There are 11 hidden switches. A switch that is on adds its own fixed numbers to the row, and there is some noise. The rows also spread widely along 15 directions, which tell nothing about the answers.
(in the rows, 128 means zero)
Known rows, each followed by its switches (1 for on, 0 for off):
[154 170 125 134  54 174 105 133 133 120  91 192 114  90  97 118 121 120
 105 136 139 120  93 118 110  93 126 238 151 134 112] => 1 0 1 0 0 0 1 1 0 1 0
[115  75  64 163 124 136 143 143 123 158 132 125 118 153 125 127 112 119
  95 162  64 158 151  51 117 101  99 127 139  56 113] => 1 0 0 1 0 0 1 0 0 0 0
[106 170  79 141 118 147 147 107 135 139 108 175  95 124 131 163 140 155
  93 106 144  88 117 151 116 116 151 182 132 108 120] => 1 0 1 0 0 0 0 1 1 0 0
[143 158 117 150  47 126 106  89 129  90 135 172  96  84 108 129 100 128
  97 148 143 119  88 151 110  93 144 191 146 110  84] => 1 1 1 0 1 0 1 1 0 0 0
[154 152  92 101 149 170 134 132 167  99 113 151  91 112  81 127 138 146
 152  90 125 114  88 159 122 103 108 155 117 131 137] => 0 1 1 0 0 0 1 1 0 1 0
[129 158 175 163 154 147 161 129 113 107 135 180 178 126 147 107 100 105
 103  77 157 133 113  85 102 175 137 138 153 168 157] => 1 0 0 0 0 1 1 0 0 0 0
[116 150 112 142 146 162 142 158 130 115 117 132 117 169 104 129 124 117
 141 145 130 119 110 138 156 157 126 167 111 128 140] => 1 1 0 0 0 0 1 0 0 1 0
[115 121  88 153 107 125 139  86 112  99 129 154  66 165 134 114 121  99
 119 161 109  68 129 157 142 110 117  92 158  95  80] => 1 0 1 0 1 0 1 0 1 1 0
[112 147 130 112 137 103 134 112 150 172  94 128 188 129 142 135 138 118
 109 127 171 165 129  88 135 108 129 135 150 122 206] => 1 0 1 0 1 0 1 0 1 0 0
[142 107  97 160  73 166 140 103 122 159 125 112  94 119 122 163 112 105
 108 160 107 123 112 116 176  36 114 185 121  63 147] => 1 1 1 1 1 0 1 1 1 0 0
[ 66 132 114 104 145 176 117 154 157 194 102 131 102 128 106 140 145 114
 136  88 144  86 120 131 146  52 134 133 126 108 161] => 1 0 0 0 0 1 1 1 0 1 1
[152 127 134  79 176 157  77 140 156  89 151 112 131 186 164  92 143 132
 143 117 147 105 122 140 117 172 126  92 144 158 113] => 0 1 1 1 0 0 1 0 0 0 0
[123 171 110  93 123  74  65 136 144 137  80 117 137 143  78  83 160 112
 154 175 142 113 121 116 136 128 135 116 150 137 147] => 1 1 0 1 0 0 0 0 1 1 1
[116 172 137 128  55 122  67  97 126 131 103 133 141 117 156 125 144 137
 140 104 168 119 129 141  98  83 170 194 130 115 107] => 1 0 1 0 0 0 1 0 0 0 0
[109 175 119 142 215 144 139 147 170 121 152 165 123  68  82 117  85 109
  72  86 188 111  44 123 118 154 149  92 132 137 176] => 1 0 1 0 0 0 0 1 1 1 1
[154 164 124 101 178 140 103 157 148 129 136  79 170 145  97 154 148 136
 140 124 151 158  77 128 156 160 116 162 108 153 195] => 1 1 1 0 0 1 1 0 1 0 0
[103 152 139 111  91  81 103 120 102 144 112 124 156 173 108  91 159 102
 169 118 117 118 155 106 119 117 112  94 153 137 129] => 1 1 0 0 0 1 1 1 1 1 1
[158 193  68 147 185 143 129 118 133 164  84 146 130 130 174 138 154 149
 113 108 134  90 100  98 109 140 170 174 142 120 172] => 1 1 0 0 0 1 1 1 0 1 0
[ 92 102 103 126 143 163  78 170 145 146 150 110  94 135 118  98 129 100
 120 134 125  99  99 126 119  84 129  91 144  94 101] => 0 0 0 0 1 1 1 0 0 1 1
[112 101 109 174 106 169 130 155 102 136 130 168  80 171 130  91 117  70
  97 176  99  70 127  96 139 103 121 123 172  92  84] => 1 1 1 0 1 1 1 0 0 0 1
[120 151 172 137  60 130 101 113  94 138  76 148 147 141 130  80 127  93
 177 116 146 110 180 106 123  83 162 170 130 122 146] => 1 0 0 0 0 0 0 1 0 1 1
[137 135 133 133  86 159 135 128 125 103 137 121 195 137 187 108 138 116
 114  88 137 195 113  99  90 120  98 190 146 124 146] => 1 0 1 1 0 1 1 1 0 0 0
[153 134  80 100 135 141 172 119 140  96  58 196 100 164 102  91 160 129
 163 121  85 100 155 120 110 113  76 132 169 143 129] => 1 1 1 0 0 1 1 0 0 1 0
[ 83 158  86 109  95  85  89  92 138 134 132 129  71 156  93 133 165 137
 150 118 132  62 122 173 132  93 141  87 140 107  69] => 0 1 1 1 0 0 1 1 1 0 0
[201 162  99 193 159 174 172 119  77 129 120 148 127 151 148 134 151 103
 117 117  90  86  91 100 142 142 116 173 139 133 172] => 1 0 1 0 1 1 0 1 0 0 1
[109 131 130  82 158 137  64 148 180 126  97 116 138 149 144  84 122 123
 142 147 195 142 138 120 120 130 172 136 140 115 150] => 0 0 1 1 0 0 1 0 0 0 0
[100 103 153 121  51 154 123 128 121 136  91 137 144 165 167  97 151  94
 132 150 119 141 152 122 140  69  90 154 168 112 113] => 0 0 0 0 0 0 1 0 1 0 0
[179 190 110 167 132 125 121  96 113 117  73 131  92  98  88 128 156 112
 157 156 129  67  70 159 178  96 149 181 130 139 168] => 1 0 0 0 1 1 0 0 0 0 0
[ 84 156 100 119 147 159  90 190 153 157  69 131 133 166 155  77 148 112
 135 158 173 113 133 114 125 132 165 178 145 103 144] => 1 1 0 0 0 1 1 1 1 1 0
[159 161 108  90 134 158  84 122 150 123 150 100 136 143 123 174 152 172
 133  91 135 125 100 146 121 135 126 180 102 147 136] => 1 1 1 1 0 0 1 0 0 0 0

New rows. What belongs after each?
[ 54 125  74 118 124 120  79 143 143 132 133 115  69 153  92 116 136 132
 153 116 138  83 143 162 111  90 154 102 113  72  73] => 1 0 1 0 0 1 1 0 1 1 0
[132 179 145 102 108 102  90  94 124 144  99 154 110  95  47 137 146 146
 173  82 139  77 137 141 121  84 154 139 123 159 145] => 1 0 0 0 0 1 0 1 0 0 1
[145 134 145 143 116 134 153  83 112 133 173  87 149 141 120 188 115 104
 105 142 126 145  78 140 202 125  91 135 123 141 181] => 1 0 0 1 1 0 1 1 1 0 0
[ 82 132 155 134 145 193 136 166 147  98 136 178  69 145  85 106 102  85
 111 134 161  57  97 172 169 129 137 123 138 141 108] => 1 1 1 0 0 0 0 0 0 0 1
[ 74 131 169  98 107 160 103 192 155 143 102 131 143 155  60 114 123 122
 175 122 172 151 153 127 147 113 148 182 101 133 144] => 0 1 0 0 0 0 1 0 0 0 0
[138  96  93 120 147 172 130 168 132 157 113 136 142 186 151 119 120 122
 107 178  97 160 155  65 127 155 114 156 151 105 146] => 0 0 0 0 0 0 1 1 0 1 0
[132 168  55 134 157 133 108 121 126 163 131 125 111 166 139 189 161 171
  93 132 119  94 106 128 124 160 144 167 127 112 119] => 1 0 1 0 0 0 1 0 1 0 0
[145 190  57 150 174 172 147 146 119 142 127 135 115 175 122 188 171 163
 114 114 129  92  82 149 138 181 139 215 113 140 154] => 1 0 1 0 1 1 1 1 0 0 0
[129 139  69 122 153 159 171 120 146  98 136 188 104 144 126 142 141 175
 106  78 108 113 115 151  79 152  99 138 148 140  99] => 0 0 0 0 1 0 1 1 0 0 0
[ 98 157  67 118 105 140 104 165 121 142  82 177  68 184  46 135 156 126
 139 182 114  72 135 135 135 140 134 182 146 124  92] => 1 0 1 0 0 1 1 0 0 1 1
[132 189 148 128 151 155 137 141 127 179 103 100 171 156  99 183 129 110
 138 140 181 147  94 111 206 156 159 212 102 151 240] => 0 0 0 1 0 0 1 1 1 1 0
[132 132 168 113 145 165 140 153 135 153  62 151 175 135 138  83 129  91
 150 116 152 139 159  72 139 102 132 157 146 146 212] => 1 0 0 0 0 1 0 0 0 1 0
[148 165 134 108 145  82  83 101 128 101 110 111 136 150 127  91 129  79
 139 196 167 125  88 137 163 161 144  95 176 146 168] => 0 0 1 0 0 1 1 1 1 1 1
[ 93 145  75 127 163 165 119 151 152 113  96 134  66 165 140 115 151 134
 148 137 154  71 125 176 139 118 176 153 124  95 114] => 0 1 1 0 0 1 0 0 0 0 0
[176 179 123 120 113 118 122  84 112 132  79 137 165 160 167 127 187 141
 152 114 109 118 124 125 128 132 103 167 156 162 159] => 1 0 0 0 0 0 1 1 0 0 0
[157 153 142  96 117 130  77 142 149  80 148 156 137  87  67 103 101 157
 132 101 151 149 120 118  71 145 145 165 121 151 114] => 1 1 1 0 0 1 0 1 0 0 0
[ 44 124  74 155 122 128 107 177 134 153 173 108 120 167 130 140 126 117
  76 167 138 150  96 109 125 155 149 140 143  78  87] => 0 0 0 1 0 1 1 1 0 0 0
[132 157 140 142 106 138 154  95 131 124  77 169 130  79 112 108 123 110
 153  69 145 117 120 119 110  53 134 153 142 125 162] => 0 0 0 0 0 1 1 0 1 1 0
[114 121  99  94 133 182  93 183 119 119 173 102 138 239 124 177 113 156
 107 177 138 158 152 134 133 233 137 206 109 141 114] => 0 0 0 1 0 0 1 0 1 1 1
[150 139  40 109 126 132  87 146 115 149 105 111  78 194  86 137 164 148
 155 188  96  84 159 121 140 135 145 175 117  96 118] => 1 1 1 1 1 1 0 1 1 1 0
[ 34 129 113 116 123 138 119 157 153 134 127  81 142 171 124 148 123 145
 156 116 189 173 163 159 136 126 187 180  76  82 147] => 0 0 0 1 0 0 0 0 0 0 0
[151 141 100 155 160 146 146 107 128 104  96 136  85 120 120 101 122  80
 132 166 112  89  71 144 173 104 109 115 160 115 160] => 1 0 0 0 0 1 1 1 0 1 1
[108 157 134  91 116 119 130 116 160 143 107 147 182 119 134 130 127 130
 107 102 161 164 122  99 108 121 115 144 149 145 170] => 1 1 0 1 0 0 1 0 1 1 0
[109 165  95 109 160 118 130 125 151  93 115 112 131 162 134 116 164 118
 135 137 148 127  84 172 149 159 113 114 137 140 150] => 1 0 1 0 0 0 0 0 0 1 0
[181 113  83 145 212 164 159 138 114 100 154 121 118 187 121 145 105 141
 123 145  75 129 126 104 138 209 101 122 115 134 146] => 1 0 0 0 0 0 1 0 0 1 0
[ 74 133  79 121 104 144 149 190 128 134 114 157 139 206 107 112 167 110
 116 158 113 137 127 109 121 155  88 160 158 126 108] => 1 1 1 0 1 1 1 0 0 1 0
[132 142  96 126 121  78 104 111 112 166 102 137 141 141 122  98 180 133
 146 118  90 103 151  82  97  98 119  92 160 119 127] => 1 0 0 0 1 1 0 1 0 0 0
[118 110 157  94 120 187 112 157 143 158 113  93 146 144 110 139 116 102
 137 150 146 153 132 131 185  88 114 174 111 121 201] => 1 0 0 0 0 0 0 1 1 1 1
[172 150  38 110 164 121 187  63 128 110  91 168 109 156 148 161 161 168
 122 101  74 103 138 127 100 141  81 128 164 140 145] => 1 0 0 1 0 1 1 0 1 1 0
[144 186 145 136  86 138 130  96 125 123 117 144 149  96  97 162 110 125
 129 107 168 150  93 132 139 115 147 213 113 142 174] => 1 0 1 0 0 0 1 1 0 1 0
[117 136 102 102 136 146  81 172 128  97 162 113 125 207 113 124 114 128
 113 183 145 134 134 130 127 215 151 159 121 131 108] => 1 1 1 1 0 0 0 0 0 1 1
[151 150  56 157 126 138 131 130 102 166  86 131 116 145 130 121 183 132
 150 106  84  89 139  90 106  79 129 159 128  91 141] => 1 0 1 0 1 1 0 0 0 1 0
[139 175  86 171 206 191 120 175 125 157 118 106 121 156 148 133 152 116
 112 121 154  85  82 111 158 161 169 189 108 110 178] => 1 0 1 1 0 1 0 1 1 0 0
[139 132 107 130  92 108 132 120 109 135  96  97 172 169 106 139 154 147
 180 132 106 184 168 109 125 115 108 191 102 109 162] => 1 0 0 0 1 0 1 0 0 0 0
[104 121 162 127 156 173  99 167 132 178 164  95 181 143 160 127 146 122
 111  69 145 128 120  93 121 114 132 116 112 131 159] => 1 0 0 0 1 0 0 0 0 0 0
[177 144 107 147 143 142 177 118 101  89 121 191 132 141 123  99 141 127
 125  89  67 102 129  90  86 154  81 116 161 160 117] => 1 1 0 0 0 1 0 0 0 1 0
[151 147 131 116 136 173  92 133 116 142 121 110  90 156  72 136 146 112
 179 105 117  64 115 156 171  95 116 137 100 136 145] => 1 0 1 0 0 0 1 1 1 1 1
[151 141 178 111 171 193 112 147 146 149 103 150 148 133 134 132  97 124
 121 114 180 116 134 102 148 141 164 177 128 158 190] => 0 0 0 0 0 0 1 0 1 0 0
[147 167  86 123 107 119  70  91 155 116 130 155 112  40 138 127 116 152
  86  99 145 128  68 130  49  77 156 151 163 110 101] => 0 0 0 0 0 1 1 0 0 1 1
[124 102 116 113 138 120 107 108 115 104 120  79 114 182 150 104 109 105
 173 182 132 138 166 144 159 129 160 111 128  94 156] => 0 0 0 0 0 1 0 1 0 1 1
[115  61 123  78 138 209 158 171 162 147  92 155 126 160 121 113 101 126
 149 125 124 153 195  92 123  76 109 161 133 108 167] => 0 1 0 0 1 1 1 0 0 1 0
[166 116 158  96  75 156 131  90 115 122 123 142 125 139 101 135 109 107
 145 130 112 115 146 125 149  78  91 150 144 149 156] => 1 1 0 1 1 1 1 1 1 1 1
[145 146  87 128 144 112 129 136 124 147 123 124 157 162 106 135 160 140
 134 115  92 149 124  84 107 140  99 134 131 123 150] => 1 1 1 0 0 0 1 0 0 0 1
[122 167 140 137 133 135 173 146 126 125 118 172 164 127  88 143 119 115
 103 126 147 155  98 101 131 162 128 172 152 165 176] => 0 1 0 0 0 1 0 0 0 0 1
[144 157 126 163 113 118 139 114  76 130 154 130 119 158  94 146 145  93
 121 151  81  89  89 115 175 155 104 116 144 155 127] => 1 0 0 0 0 1 0 1 0 1 0
[111 146  56 130 150 173 102 168 139 177  85 111 109 146 120 137 165 157
 166  82 123 107 148 109 101  77 158 196  91  74 145] => 1 0 1 0 0 1 1 0 0 1 0
[149 141 142 149 128 175  99 130 116 128 159 139  79 145 110 138  85  84
 103 176 142  71  77 133 180 137 163 141 139 127 122] => 0 1 1 0 0 0 1 1 0 1 1
[125 134 128  90 109 144 122 159 108 163  71 120 174 229 121 134 184 114
 169 161 118 149 176  97 158 142  99 192 146 152 181] => 1 0 1 0 0 1 1 0 0 0 1
[114 167  74 140 132 153 144 156 149 149  67 135 150 126 146 102 162 129
 152  84 145 151 121 102  95  83 136 201 123  88 174] => 1 1 1 0 0 1 1 1 0 1 0
[115 175 130 122  97  75 118  99 102 126 148 134 181 141 105 138 152 140
 150  57 126 147 135 100  77 143 121 119 129 156 127] => 1 0 1 0 0 1 1 0 0 1 0
[118 128  83 183 145 138 123 139 124 166  97 101 119 130 174 105 162  79
 105 168 101 110  72  96 159  77 115 124 164  73 143] => 1 0 0 0 0 1 1 0 0 0 0
[ 98 134 101 182  84 146 142 141  93 144 165 119 102 137 120 156 136  86
  74 165  88 100  64 126 172 104 100 136 146 100  95] => 1 1 0 0 0 1 0 0 1 1 0
[138 136 136  91 111 171 101 138 139  79 153 138 103 142  97 124 105 118
 131 137 151 122 102 170 131 137 120 154 139 148 114] => 0 1 1 0 0 1 1 1 1 1 1
[142  90 132  92  53 127  85 133 114 142 124  83 153 165 105 141 146 118
 150 191 104 175 161 109 156  85 101 179 128 110 144] => 1 0 1 0 1 1 0 0 0 0 0
[148 136 128 148 196 154 147 138 133  93 139  96 139 160 148 104 132  85
 124 146 135 125  70 141 177 158 110  98 133 132 180] => 1 1 1 0 0 0 0 0 0 0 1
[133 180  67 112  95 100 116 111 128 150 143 116 127 147  79 198 159 158
 112 135 115 137  87 127 132 137 117 171 124 129 127] => 0 1 1 1 0 0 1 0 1 1 0
[155 173 152 104 163  81 109 107 136  73 148 110 163 132  88 123 131 125
 142 136 149 144  74 151 147 191 106  97 145 188 159] => 1 1 0 0 0 1 1 0 1 0 0
[111 151 101 192  99 160 117 147  89 157 172 133 131 138 141 146 121  95
  74 111 119 110  83  77 106 125 143 166 135  99 104] => 1 0 1 1 0 1 1 0 0 1 1
[141 125 148  74 162 175 112 135 143  75 125 142  89 181  57 126 104 144
 186 114 140  88 163 176 152 168 118 140  99 174 130] => 1 0 0 1 0 0 1 0 1 1 0
[170 110  93 127 127 133 125  94 113  89 159 155  68 150 107 136 110 112
  87 200  77  84  96 145 148 152  96  85 176 140  89] => 0 0 0 0 1 0 0 0 0 1 1
[ 56 147 114  91 103 120 121 141 170 129  43 165 114 136 126  82 158 115
 151 155 178 124 147 155 131  85 153 158 170 114 140] => 0 0 0 0 0 1 0 1 0 0 0
[ 93 173 147 130 123 130 163 138 141 124 122 171 171 139 104 151 105 132
 114 102 192 170 124 108 118 167 163 188 123 147 167] => 0 1 1 0 0 0 1 0 0 0 0
[149 127 164 154 113 154 212  93  94 109 119 154 153 157 141 141 118  74
 128 114 120 137 116 116 171 110  86 136 159 146 186] => 0 1 1 0 0 1 1 0 1 0 1
